All groups share one centre, and each spreads out both ways along 9 directions, with some noise.
Known rows, each followed by its group:
-12 12 -22 -8 9 5 22 8 10 3 -40 -28 -5 11 27
J_772
53 -5 -17 -2 -4 42 16 -3 14 -3 -23 -29 18 -2 13
J_680
2 2 -27 -41 -20 -13 38 -16 36 -3 16 10 -13 9 2
J_513
-13 -34 -26 8 62 -23 10 -33 45 12 20 8 21 42 -19
J_259
11 -13 19 -41 4 7 -17 13 -3 30 15 -11 13 -24 -1
J_680
4 -17 5 5 -2 -6 49 -21 5 50 0 -17 17 -22 41
J_513
-4 -14 -19 -1 -10 -22 21 -8 9 -30 51 40 -23 -3 -44
J_259
8 -21 -7 -51 -21 0 -17 -4 51 9 21 12 24 58 -1
J_513
36 2 5 -9 -18 23 -45 -39 42 -35 24 6 26 4 0
J_244
12 -25 -2 8 21 4 -16 -9 20 -8 15 2 24 15 -20
J_513
5 -19 -32 22 -23 0 25 -6 18 -35 28 8 -4 -33 -13
J_259
12 6 -2 -10 9 1 -20 -20 13 1 -2 15 10 28 -42
J_259
13 22 10 36 -16 -1 -16 -38 -12 2 13 49 -14 6 11
J_27
16 3 4 -1 11 3 -24 -31 16 -19 29 22 0 -2 -13
J_680
12 -47 14 14 -1 -3 25 3 16 -11 47 0 16 24 21
J_680
1 8 21 39 -29 -5 -22 -26 5 -16 -5 27 18 59 -15
J_27
-17 33 -13 -23 -14 1 -23 15 -2 -32 -9 19 -37 27 12
J_244
-30 -3 -18 4 0 -28 46 -6 14 9 -13 2 -9 42 13
J_772
-20 -18 -11 7 -25 4 -11 21 14 18 -35 -31 42 5 3
J_27
18 -4 17 -6 -7 0 9 -1 -16 24 15 17 -2 1 -5
J_772
34 -22 26 4 -6 11 -32 17 -26 -16 54 34 2 -20 -50
J_772
-6 14 -10 -40 -36 1 -35 1 19 -2 0 7 7 -15 -19
J_244
21 36 -25 -53 7 19 -37 -32 36 9 -15 12 -6 11 16
J_680
15 10 34 12 14 -9 -22 -43 -1 -53 54 10 -4 -49 -43
J_513
31 -19 -5 -8 8 23 -1 10 13 -30 13 -19 11 -3 -15
J_680
-7 -12 5 28 -4 -3 1 -8 6 -4 -3 -14 23 -2 5
J_244
1 -5 -24 2 41 -17 44 -2 -5 -19 20 12 -33 4 -48
J_772
-45 -19 11 -1 27 -19 -29 38 3 -27 8 -6 4 56 -9
J_513
27 16 29 -1 -10 11 -17 -26 -6 6 5 7 5 -8 9
J_244
-9 -4 28 -24 4 -19 16 26 3 -58 20 -1 -17 90 -47
J_27
-4 4 -11 -6 6 -1 21 15 -9 -23 -1 -10 -22 -11 -15
J_680
-9 2 -10 1 -39 10 -5 28 -1 -2 -29 -13 8 14 15
J_513
-29 28 -20 -32 12 -8 -28 1 18 -37 6 6 -32 -10 11
J_244
7 9 -11 -8 -8 14 -17 -2 10 9 -27 -10 14 5 1
J_772
8 9 -10 5 -36 6 1 -6 11 -71 25 7 -16 -24 -21
J_259
32 3 7 38 -5 16 11 -48 30 -38 -11 -28 31 8 7
J_244
-30 -32 -4 -5 -36 -33 31 14 8 5 36 18 -2 7 -4
J_259
28 21 29 -21 -19 22 -11 -4 -18 11 -12 -19 5 -37 5
J_259
12 33 -23 -23 -51 23 -7 2 18 -39 -40 -17 -1 9 -14
J_680
8 0 13 0 -44 -2 -7 4 -4 -32 33 26 -9 -2 -16
J_259
13 0 -10 18 -50 9 -37 -17 16 5 -7 26 31 11 -31
J_772
-8 -28 -13 28 2 2 6 22 0 0 7 10 8 30 17
J_259
32 -23 10 12 8 9 -17 -25 13 15 23 16 30 17 -15
J_513
-11 -31 51 -17 19 -23 -22 -6 18 -22 65 1 17 23 8
J_772
-29 -10 -11 -7 25 -11 -49 -15 37 1 12 12 19 17 15
J_244
3 20 15 -4 -42 35 -33 35 -2 -57 -40 -51 16 -9 25
J_259
9 9 -89 30 -28 8 34 7 3 -4 -13 80 -54 55 -5
J_27
-11 -23 -33 25 27 6 7 8 25 -54 16 -17 0 -7 7
J_772
9 -9 -9 -15 -3 18 10 19 3 11 -24 -39 18 -21 2
J_680
31 -17 -4 -62 1 33 -43 30 21 4 2 -20 26 10 -18
J_680
5 -18 -27 8 -4 12 -10 -32 54 -38 22 -17 26 -35 25
J_27
23 5 -17 45 70 37 3 -2 -2 -54 -6 -24 -22 -3 48
J_259
36 -37 -34 -22 -7 26 14 1 37 -13 22 -21 23 -41 -11
J_27
43 18 -23 17 -36 27 -25 -52 13 -1 24 50 -6 -53 25
J_27
13 -7 -13 -19 -13 20 -15 24 5 -9 0 -2 2 9 -1
J_513
-6 9 -66 -4 62 6 -14 -10 41 -38 -36 -14 1 27 -70
J_772
32 -5 14 15 22 16 -41 -32 13 -50 57 23 0 -27 -7
J_27
-15 21 47 -37 -46 -10 -16 6 -11 21 -9 -10 5 8 21
J_772
-43 36 30 -2 19 -20 -8 4 -38 -17 14 -12 -44 -83 46
J_244
-4 2 -24 -22 8 -11 17 -14 20 21 -16 -6 7 3 -35
J_244
-10 8 -4 -46 -27 -15 22 12 -2 41 -12 14 -13 30 -8
J_513
-17 12 -3 59 -48 -13 23 -5 -14 -24 -31 -1 5 1 -23
J_680
16 -49 -38 -31 -40 -9 54 16 32 30 23 15 18 29 -37
J_244
-12 3 -13 0 2 -14 -16 -32 41 -81 36 -2 2 -18 -48
J_513
-27 8 -39 -1 -2 13 -51 53 -2 -52 -8 23 -27 36 -14
J_27
30 1 11 7 28 7 -3 -33 -18 23 40 22 -16 -72 19
J_27

New rows. What belongs after each?
50 -58 41 -31 4 17 21 50 -21 3 64 2 5 16 -13
J_680
5 14 9 -13 -25 -17 26 -24 12 -1 -10 -1 4 32 -39
J_772
23 20 -18 -24 34 11 14 -51 42 33 -47 -30 28 30 1
J_772
15 -4 17 19 14 -1 28 4 -38 38 2 16 -16 -4 15
J_513
9 15 -2 -4 11 -2 -16 -38 21 -39 33 18 -15 -12 -8
J_680
-10 -15 21 75 18 -24 11 -37 -10 18 -3 16 28 33 -14
J_513
45 -24 -16 55 -22 9 63 -43 3 86 -23 26 28 36 45
J_513
-31 -6 -4 -1 -42 -24 0 -29 59 -37 10 -5 24 44 15
J_513
20 2 1 -6 17 -15 46 -8 -18 1 16 20 -26 16 -60
J_772
-4 4 -28 -3 -7 13 7 25 -12 -30 27 17 -46 -49 47
J_27
-29 -42 5 -24 13 -7 -13 42 2 54 -9 -39 43 -18 4
J_680
-14 -9 1 5 -34 1 -37 9 15 -2 2 16 20 28 13
J_244
-9 -3 -6 -28 -5 7 8 32 0 -19 8 -13 -19 -8 31
J_513
-34 -35 1 33 7 -26 -5 -2 7 52 -1 14 35 33 12
J_680
-5 -6 24 15 2 10 -9 5 11 -46 8 -28 10 13 56
J_259
18 -25 1 19 -18 23 -39 23 -7 22 4 19 26 17 15
J_772
42 -35 -18 15 27 27 -17 -11 23 -10 25 12 22 13 -15
J_513
9 18 28 -5 -3 4 -11 -17 2 1 -6 -2 2 25 17
J_259
10 4 12 -33 -3 0 -7 4 -6 20 11 11 -5 -2 -3
J_680
10 -11 15 -10 -23 -6 12 -2 -9 45 1 5 17 -9 -15
J_244
-8 -7 -5 10 -12 8 23 33 -16 9 -18 -9 -12 11 52
J_513
42 25 33 -3 -45 39 -47 13 -28 -10 -15 3 7 -12 -9
J_259
-1 9 -25 -37 -26 3 -12 2 29 -30 9 11 -10 7 -11
J_244
-20 9 9 -16 -7 -15 0 -5 11 -48 25 -15 -12 -29 1
J_513
-3 -21 1 67 81 -3 7 -9 -15 -62 43 -3 -18 -36 -15
J_513
-21 -23 -6 6 32 -17 41 13 10 14 3 -5 -6 49 39
J_772
-24 -38 0 17 16 -12 -15 -11 32 -13 32 -22 37 -44 5
J_244
-12 -15 16 16 -37 -22 21 0 -7 31 10 21 6 37 19
J_680
34 4 11 -37 15 15 -16 -13 -7 71 -26 -17 33 -32 -41
J_259
1 11 34 -31 -36 13 -20 12 1 16 -35 -48 33 -7 20
J_259
17 -9 -31 6 -20 10 7 -15 22 4 0 11 10 0 -4
J_27
-5 -17 31 0 2 -2 -2 19 -13 13 13 -3 2 19 33
J_259
-40 8 11 -22 -3 -23 5 20 -8 -12 -4 -20 -11 -14 -9
J_513
-1 -21 35 1 -2 10 -24 12 4 17 -5 -24 37 25 44
J_259
-25 2 -15 -23 7 -28 51 -7 21 4 -8 -10 -11 29 -2
J_27
0 1 -19 9 -8 24 2 43 -9 -61 7 -12 -33 -15 45
J_513
-6 -2 29 -4 -44 5 -48 41 -17 7 -13 24 13 75 -11
J_259
34 16 44 12 -39 -10 11 -65 -2 53 -4 20 27 5 -9
J_27
-15 26 17 25 -30 -27 9 -39 -11 -1 15 36 -19 -7 -1
J_680
3 3 -2 -9 1 -4 41 5 -6 25 -24 -7 -9 35 8
J_772
6 -12 9 -23 19 -11 36 1 -3 15 15 -12 -4 -6 -13
J_27
35 -42 16 46 21 26 -50 -25 30 -43 34 -15 59 -2 -19
J_244
45 19 31 35 -2 19 11 -44 -7 15 -25 9 10 56 23
J_244
-11 -8 -5 2 45 -12 -4 -21 26 5 -3 2 12 58 -4
J_259
-4 -13 -7 12 1 -15 15 -33 36 -12 17 1 17 19 3
J_772
18 -6 21 -31 -33 9 16 36 -19 -26 18 -13 -11 -10 -21
J_680
18 -3 57 -18 -36 -17 10 -24 -13 56 28 28 12 18 12
J_772
-32 -17 -36 23 -27 -14 33 21 22 -24 -22 -9 5 46 9
J_244
-27 -18 -14 14 27 -2 0 13 5 -16 15 -24 -3 -50 46
J_27
-12 -6 -22 30 13 -2 24 3 0 -20 -13 -16 -1 -7 -8
J_680
12 -22 30 16 0 0 -25 -20 4 35 14 4 41 -6 6
J_244
19 -20 23 19 10 6 13 -14 -11 46 2 -13 27 -23 18
J_513
-35 3 3 7 5 -20 17 18 -20 16 -2 7 -21 4 26
J_244
18 14 29 -29 -27 4 5 2 -27 54 -16 -5 7 -24 0
J_259
21 1 -26 8 16 25 -25 11 7 -25 -21 -2 9 22 -46
J_680
-1 -14 -13 -4 -17 12 -23 16 32 -51 16 5 5 45 16
J_513
26 14 3 19 -11 11 4 -50 10 31 -13 -2 18 -28 32
J_680
19 -9 -16 30 -43 1 24 -12 -1 20 -7 28 10 21 -14
J_772
7 -13 -40 5 -21 2 6 1 18 -32 17 15 1 -23 -58
J_259
-9 -5 -10 12 -30 2 6 24 -12 21 -24 1 5 9 8
J_27
15 11 -19 -10 21 9 2 -6 -6 48 -27 14 -5 10 -5
J_772
-14 22 -1 -8 4 -6 -15 2 -25 43 -20 21 -14 -12 0
J_27
27 -13 -3 -12 -41 9 3 -39 43 -16 12 -36 51 -64 -38
J_244
-36 11 -1 -15 3 -15 -37 3 3 29 -8 21 -3 20 18
J_244
-43 6 27 54 11 -18 -20 7 -21 -55 0 -20 2 -16 -14
J_513
-34 0 -34 -11 4 -11 12 -3 32 24 -35 -21 10 13 39
J_680
-10 -26 -4 47 -3 -2 -8 -21 32 11 -24 -13 54 51 9
J_244
-26 54 16 -67 -14 -10 -49 1 -15 18 10 31 -44 -39 23
J_244
27 12 50 -29 -32 -7 53 -8 -13 5 -3 -24 -2 25 -13
J_772
3 -4 2 28 28 11 -55 -26 13 -25 28 11 11 -34 10
J_27
-3 -20 22 7 0 -9 14 19 -22 -2 45 17 -18 -17 17
J_772
-17 -33 -9 15 -12 -2 26 9 19 18 -7 -33 31 -14 47
J_259
-25 6 -6 19 -4 -11 35 31 -26 -24 -11 -9 -27 -1 7
J_244
2 16 40 -9 -19 -21 21 -37 -17 27 10 -14 6 -69 -8
J_513
-10 21 -16 -8 11 -2 -25 -23 18 -20 -5 -8 1 -30 -12
J_680
23 10 1 11 -46 4 36 -40 24 10 -29 -17 25 20 12
J_244
-4 2 -5 -24 30 7 -15 16 -7 -1 -5 -25 0 -52 -28
J_680
17 6 -9 2 16 24 36 33 -42 -10 2 -23 -40 -79 35
J_513
7 -7 -34 17 1 29 -9 31 -4 -29 -17 -13 -4 -20 -1
J_772
6 33 10 -43 -47 -1 18 6 -10 1 -8 8 -29 0 9
J_680
-13 -2 -7 0 -15 -8 35 -7 15 -6 -5 -24 3 -21 26
J_259
27 3 57 -15 -54 6 13 -9 -17 6 23 -12 8 -35 34
J_772
40 -13 20 35 8 6 15 -62 13 6 44 26 11 -11 30
J_680
-9 22 3 -19 -25 -30 29 -31 19 5 -18 5 7 49 -50
J_772
-16 -6 2 26 -9 2 -7 17 1 -41 -1 -11 0 15 27
J_513
-30 32 -34 -20 -44 -1 -5 -26 56 -50 -35 -34 7 -7 26
J_680
28 18 22 -1 -42 -6 21 -58 12 10 16 19 4 -8 12
J_27
-19 -6 -48 30 -23 4 52 23 11 3 -56 -19 1 42 38
J_772
1 -1 -7 24 -9 5 14 -8 5 -25 -12 -33 14 -37 -4
J_680
-35 -6 -36 -15 -31 -10 -13 1 49 -35 2 0 7 19 13
J_244
-41 -17 -3 -42 30 -31 9 16 25 -19 26 -14 -12 17 -4
J_513
30 -26 8 31 41 4 15 -25 -12 46 9 -1 25 -25 -19
J_513
6 3 6 37 -10 5 23 -12 -18 -5 -7 -13 -1 -43 17
J_513
3 23 39 23 18 0 -10 -7 -40 31 -20 11 -11 18 21
J_244
